The rows of a group lie close to one hidden flat surface of 11 dimensions, which may be shifted away from zero. Surfaces can cross.
Some rows, each with its group after it:
[ 31   0 -31   9 -25  16  14  -3 -31  14  18   1  34  17 -12 -11  19 -31
 -24 -21 -20  25] -> Z947
[-16   2  16   1  -1  54 -35 -30   1  18  13 -13  18  19   2  12   8  17
  -9  29 -23 -26] -> Z920
[-18  -8  -4  26   7  10  25 -34 -47  24  28  10  -8  43 -11   2   4  13
 -40  -4 -18 -17] -> Z947
[ 19  -5 -25 -16 -50  -8 -53  15  45  44   1 -13  17 -16  13 -32   0  31
  -2   2  23  28] -> Z833
[ 11  18  24 -11  19  42  26  31  -7  43   4   1   9  49 -10   1  18 -12
  15   0  23   2] -> Z947
[-33  -3  28  -7  16 -22 -38   3   7  -1  23   4  24 -12 -23   8  -7 -12
  -7 -19  10 -42] -> Z947
[-21 -23  27 -16  16 -18  17  17 -10 -10 -21  16 -34 -17  -3  16   9  -9
   5  30  19 -66] -> Z947
[ -8  -9  53   0  17  42  15  24  -4  21  30 -19 -17   4 -37   6 -11 -20
  14 -15 -21  -8] -> Z947
[-40   5   4  -8  22  34   0 -20  -7 -10 -21   7   2  -6  19  20   6  23
  13  34 -23 -38] -> Z80
[  0  12 -16   6   0   4  27  11  -1 -26 -12   9   9 -20  27  11  27 -35
   4  14 -49  15] -> Z833
[-14 -18 -10  17 -33   8  -9 -33  20   5  20 -14  44  15  35  -7  16  16
 -18  46 -56  34] -> Z833
[-25 -13 -14  14  -2  19  20 -52 -25 -47   1   4  -7  -4 -12  -4 -37  21
  25 -10  17  36] -> Z80
[-25  17 -12 -18   0  49 -19 -20  24 -13 -16  19  38  21 -35  29 -32  40
 -16 -21  12 -30] -> Z920
[-18   6   5   0  14 -10  10  -6   5 -13 -15   6  -5  -1  45   2  22  -2
  17  48   6  -7] -> Z80
[-30   2  18   6  34  -1  -4 -18 -15 -26  20 -18  28 -24  20  -4   2 -15
  61  12 -18  29] -> Z947
[-45   0 -14  -6  24   3   8 -28 -16 -38 -12  27  10 -12 -18  17 -28  23
   9 -17  18 -19] -> Z920
[ 13  17  28   9  25 -28  35  30  42 -15  -9  -8  -8  32   6   5 -15   8
   9  -7  -2  31] -> Z833
[ 23   4 -16  -4   5  -1 -23  -8 -24  25   8  -3   8   2 -33   5  -2  11
 -17 -36  -1 -27] -> Z80
[-31 -13 -25  -4  -7 -11 -26 -25 -25  -1  -1  15  -3 -42  18 -20   3   3
  14  14  34 -10] -> Z920
[-16  11  26   5 -23  17   6  20  51 -20  17   3  31  33  -5   3  -8 -25
 -24   0  -1  23] -> Z947
[  8  14 -27   7 -35  33 -18   3   7  11  -1  -3 -22 -35  34 -22   7 -14
   9   8   2  48] -> Z947
[  6 -11   3  11 -28 -14 -22  -2  -4  29  26 -13 -11  -7  32 -47  12  -8
  27  21  51  43] -> Z80
[ 18  -6   0 -21   4 -16 -37  30  -5  31   4 -14  -6 -55  -9 -21   6 -13
  49 -20  23  -1] -> Z833
[ 32  -4   0   7 -15 -16 -20   1  -1  -5  22 -17  13  -1 -15 -17  -3 -28
   9 -21  14  29] -> Z920
[ 21   8  10  -1  27 -38  21  33  15 -30   0  -7  18 -10 -13   8   0 -35
  17 -32 -31  19] -> Z833
[ 23   7  53  -7  -2  21  -3  41  36   8  -6 -12 -31  27   1  17  13 -31
 -21  29  13 -37] -> Z947
[ 24 -33  21 -18 -13   4  17  33  10  -9  -6  -9  -5 -23 -46   7 -12 -16
  29 -17  -7  -3] -> Z80
[  3  13 -31  10   8 -23 -25 -16 -34  15  10  -5  -1 -45  50 -26  36 -15
  22  16 -10  24] -> Z920
[ 47  37 -36  14  17 -25   4  -2 -21  23   1 -15   7  12  38 -20  25  -6
   7 -13 -20  51] -> Z947
[-22  -5 -10  -1 -22  44   3 -19  20  12 -18   2   2   4  32 -10  -4  41
  13  46  -7  26] -> Z80
[-25  -1  -2  10  18 -27 -14 -16 -19   0   3   7 -16 -18  -2   4  -3   8
 -20 -12 -15 -40] -> Z920
[-33 -13  19  -8 -32 -13  26  28  58 -17 -19  24   2   7  32   4   9 -11
 -18  53   5  -5] -> Z833
[ 38  -7  -3 -21   1  42  -9  -7 -10 -17   1 -18  65  18 -41  21   6 -17
  31  -2 -10  -3] -> Z920
[-37  26  12 -11  -5  74  13  28  23 -11 -12  18  19   1   7  20  18 -36
  -3  17 -14 -15] -> Z80
[  8 -16  10  -5 -11   1 -60  -5 -21  14  26 -15  -6 -28 -32 -10  -6 -17
   0 -22  18 -23] -> Z920
[-10 -21  16 -35   6  34 -23  13  21   8 -13 -14  10 -38 -31   7 -22  34
  58  -4   3 -15] -> Z80
[ 20 -17 -12  13 -44  16 -16   3 -36  73  49 -13  -4  -3   0 -42  26 -16
 -11  -6  -1  30] -> Z920
[-37 -19  -7   6 -41 -14   9 -10  26 -30  -9  32  -9  -4   2   7 -18   8
 -50   5   6 -14] -> Z947
[ -7  37 -48  -2 -18  32 -31 -11  10  43 -12   9  21   2  28  -3  13  37
 -29  -6 -21   7] -> Z920
[-23  -9 -17   6  -3  17   8 -34 -32  21  16  15  38  23   6 -10  16  21
  -5  23   6   3] -> Z833
[-28  20  11   4   2  26   0   8  -1   8   7   5 -17  -3  39 -14  19 -29
  10  26  22  14] -> Z80
[ -3  10   0 -32  31  -3  -2  37  20  42 -23   2   6 -11   9  -2  14  31
  31   5  -8 -18] -> Z80
[-28  26 -44  10  -5  28 -14 -46 -13   1  -6   4   6 -21  53 -12   4  26
  20  21 -24  41] -> Z920
[ -4   2  27   2   0 -21 -29   5  33  18  34 -17  39  40  -2 -16 -12  12
  -1  -5  16  18] -> Z833
[  8   7  37  16  28 -14  31  35 -15  33  41 -26 -30  -2  18 -29  21 -31
  36  -7 -34  39] -> Z920
[-34   7  20 -14  21  -7  22  35  -3  16   1  22  21   5  29  -5  41 -32
  16  41  14 -18] -> Z833
[ -5   5  -5  13  19 -18 -12 -24 -17 -42  10  -6   3 -12 -15   8 -22  -8
  13 -31  -1  10] -> Z920
[  2   8   1 -19 -10  -3   8  43  33 -10  -4   7  23  -4 -11 -17 -13 -13
  41 -18  48  43] -> Z80
[-25  12 -17  -3   7 -44 -22  -8  -6 -17  -8  23  19 -17  51  -5  40 -32
  -2  44  38 -32] -> Z947
[-21  48   5   4  20   5   2  26  30  -2  11  -2   7   2   7 -14 -21 -12
  19 -52  14  56] -> Z833
[ 12   2 -48  -4 -37  -4  11  -5   9  21 -14  21  38  25  10  -8   5  34
 -28   5  -3  25] -> Z833
[-28 -14 -12   1 -20  -2  24   8  23  17  11  17  41  17   3  -5  12  10
 -35   9 -46   8] -> Z833
[ 33   7   4  12 -20  10 -15  28   5  55   7 -21 -63 -13  12 -25   6  -5
 -10 -12  -6  18] -> Z80
[-24  10  33   5  -7   8  -9  18  36 -35  -2   1 -33 -15  -6   7 -29 -26
  -3 -13  31   0] -> Z833
[  0 -19  -3  11 -15  19  66  15 -31  30  21   5   0  20  21 -25  31 -18
  11  29 -23  40] -> Z80
[-13 -18 -23  -4 -28   5 -35 -22 -22   5  -4  13 -17 -30  -5  -3   1   2
 -22   7  23 -38] -> Z947

New rows, each followed by its group:
[-30  -9  27  25  -4  20   8 -12 -31  47  35   3 -58  20 -16 -15 -17  16
 -36 -16  14 -13] -> Z80
[-10  28 -13  24  21  -1 -18 -32 -41  -6   9   0 -29  -4  26   0   5 -14
  -9  -5   2  -6] -> Z80
[-38  16   3  15  20 -41  10   3  10 -22   8  12  11  -9  37  -9   8 -16
   5   9   1  13] -> Z947
[ -6 -22  11 -13  -9  -5  47  15  14 -28  -3  16  48  40 -48  26 -14   0
 -17 -12  -4 -11] -> Z947
[ 25  15  21 -15  32  14  43  44  24  -4  -9  -5  32  34 -35  24  -9   0
  19 -36 -33  13] -> Z920
[-16 -37  20  -2   5  -9  28  -2  11  -9 -14 -14 -43 -25   3 -14 -31  47
  59  23   8  32] -> Z80
[-40   3   4 -16 -22  24   8  22  19 -14 -33  35 -62 -34   0  -5 -34  -2
   7  -6  75 -14] -> Z833
[ 47 -30   2   7 -43  11 -27 -10   9   7  -1 -32 -49 -21 -15  -9 -25  14
 -10 -11  -8  16] -> Z80
[ 38  24 -15   6  -5 -13  17  30   3   6 -10 -13 -32 -19  32 -15  20 -35
   7  -7 -12  45] -> Z80
[ 49  36 -38   1  -8  18 -10  -5  -4  54 -12  -9  -5  35  14  -7  11  41
 -36 -17 -18  16] -> Z833
[ 25   1  -3   8  14 -44  -9  -1   7  -6 -15 -21 -57 -26  28 -19 -16  21
  37  -2  19  34] -> Z80
[-18 -16  30   5  -8  19  39  25 -15  -7  29   7 -23  -4 -38 -10 -17 -46
  11 -33  19  20] -> Z80
[ 38   5   5 -10  10 -15  -1  32   5  -7 -16 -13 -35 -30 -17  10  -3 -20
  15 -27  -6 -18] -> Z833
[-15   3   9  -8  33  -9  26  19  -6  17  -9  14   0  10  -8  12   2  17
   6  -8  -6 -25] -> Z80
[  3   4  -2  10  -2 -12  35  -1  -3 -29  -3  18  32  41   3  28  23 -29
 -46  24 -27 -28] -> Z833
[ 35 -27  -2   7 -16 -26  31   3  -6  27  -5 -13 -30  11  19  -9  21  17
 -13  32 -31   7] -> Z80
[ 65 -10   1  14 -15  40  -9 -32 -20   2   2 -41 -33   5  -3  10   0   3
  -3  13 -38  13] -> Z947
[ 13   4  -7 -33   5  -8  39  55  38  15 -44  16   3   0   4  13   6  16
  11   2  -9  -7] -> Z920
[ 48   7 -18  -7  -5 -25  12  16  23 -27 -44  -6 -21  -4  17   3  -7   5
  20   5  20  27] -> Z833
[  3  15  -5   9 -13   5 -19   3   6  36   1  -3 -28  10  39 -16  17   8
 -19  22   5   1] -> Z80
[ 20  27  -1 -18  36  19 -11  27  16   1 -24 -20   1 -31   9  16  13   0
  39  -7 -46   2] -> Z920
[-38 -23   0 -12 -12   5  25  20  20  24  -1  14   3 -22  27 -24  12  20
  26  34 -14  17] -> Z833
[-13  13  18   2  30   0  35   5  -5 -25 -10   3 -30  12  -1  11 -21   3
  23 -10  26  10] -> Z833
[ 35 -15 -11 -20  -9  18  19  15  17 -28 -34  -7  22 -16 -21  35   3  -3
  12   9 -46 -11] -> Z80
[ -5 -33  22  10  -1   2  45  -4   1 -23 -11  -1 -47   6 -35  10 -39  20
  -5 -12 -12  -2] -> Z80
[ 15 -51  19 -22 -19   3 -22 -18   5 -10 -11 -13  20  -7 -11  20  20  10
   3  64 -18 -58] -> Z80
[ 11   1  30  23  10  11  21   6  18  -8  21 -30 -30  14   0  -8 -14  -5
  13 -10 -35  46] -> Z920
[-23   2 -22  -7  -5 -13  39  24  16  13   5  17  29  -5   1 -13  -5  20
  14 -20 -26  45] -> Z833
[ 40  14  19   5  -8 -15   7  40  61  -1 -16 -14 -12  15  14  17   7 -12
 -40   4 -51   2] -> Z833
[ -3  27   1   0  -6  50 -33  -3  22  12  10 -22   3  -4  23 -15  -5   8
  26   5   1  48] -> Z920
[-33 -23   4  -2  -8 -14  52  21  14 -46 -18  35 -15 -22 -17  14 -17 -16
  -4  -8   0  -8] -> Z833
[-17  -4   7  18  11  27  13  -6 -34  26  30  -6 -28  -3 -38   1 -23   9
 -22 -49 -50  -6] -> Z920
[-42  25  16  -7  24   4  26  29  11  30  -2  31   1  31   6   2   1  18
 -16  -7  18 -21] -> Z80
[-38  10  60  -4  46 -20   8  36  20   1   2   1 -31   3  15   9   2 -13
   6  18  17 -42] -> Z947
[-33 -12  29  11 -26   6   9   8  53 -24   4   3 -34  -2 -27   8 -51   9
 -35 -31 -13   7] -> Z833
[ 15 -14   6 -13  -4   1  -4   8  18  -3   8   0  43  32 -53  17 -21  12
 -15 -37  -2 -13] -> Z947
[  8 -37  -2   5 -10   0 -11 -38  -7   8 -13 -25 -36 -19  21  -9 -11  55
  19  41 -18   8] -> Z80
[ 38 -35 -11   4 -50  20  -9 -23  -1 -15  -2 -24  -8 -17  -7  -5  -1  -1
   2  27 -19  23] -> Z80
[ 37 -16 -53  -2 -19   0 -21 -45 -48  15  -6   5  13  12 -25   1   4  26
 -32 -13  -1 -18] -> Z947
[ 18 -16   5  10  19   4  23 -26 -31 -35 -17 -16 -16 -13  34  20  34 -23
  25  68 -37 -11] -> Z833
[-12  -3  10   6  39 -51 -26 -17 -32 -16  23   0  23  -4  -3  -1  10 -25
   7  -4  13 -33] -> Z920
[-10   8  13  11  -4  40  -7 -20  23  13  12 -13  11  38  17   8   3  19
 -16  33 -27   3] -> Z920
[ 24 -26  -7 -15 -12 -25  36  30  31   7 -36   0 -21  -9  11   0   4  22
   2  18 -23   4] -> Z833
[ 28   2  -9  18  -3  23 -29 -59 -13   0  11 -28   5  32   0   4 -10  35
 -13   7 -14  14] -> Z947
[ -6  35   2  -2   8  35  16  24  44 -30 -38   9 -40 -10   5  33 -17  -7
 -19 -13 -27  -9] -> Z80
[-21 -15  -2 -12 -24  12  -3  18 -10  14  -7  25 -21 -25 -21   8   6 -15
 -36  -6  11 -49] -> Z833
[ 17   1 -15  18 -29 -28 -25  -4  15   3   1   1 -26 -10   6  -5  -2  -8
 -59 -14 -19  -9] -> Z947
[ 73  -6 -29 -12  -6 -49  -7  25  -1 -19 -24 -16  -5 -45 -25   8   1 -25
   1 -40 -26   4] -> Z920
[ 31   0 -37  -3 -30  -5 -11  -2  -5 -35 -27  10  -4 -31 -10  11   0 -29
 -15 -11  18  -5] -> Z833
[ 29 -35  19  -8 -30  -6  -3  19  17  15  -4 -16 -26  -7 -15  -2  -4   6
  -4  20  -6 -10] -> Z80
[-18   6 -21  -1   3 -54   3  10 -16   0   1  31  20  -6  12  -6  21 -22
 -29  -7  18 -31] -> Z947
[ 47 -14 -27  -9 -22  10 -34 -13  -8 -12  -6 -14  16 -25 -34   5  -8  -3
   7 -24 -10   3] -> Z80
[-35  25 -11   5  38  24  -3 -25 -38  26   1  11   7  -5  45  -1  39   7
  11  42 -21 -23] -> Z80
[ 18  -2 -16 -11  -6  21   3   4   0  47  -9  -5  -1  -2  20  -6  21  30
   6  24 -35   4] -> Z80
[  0  -2  15  18 -16  -1   0  -2  14  -3  34  -9   8  22 -26   0 -12 -16
 -44 -28 -39   6] -> Z947
[-35  29  -1  -4  55  -4 -36 -22 -27 -13  15   2  49 -12  12   3  15 -13
  38  -4   5 -17] -> Z920
[ 22  28  -5  12  38   6  29   0 -23 -27  -7  -9 -17  -2   1  13  -6 -15
  23 -28 -26  26] -> Z833
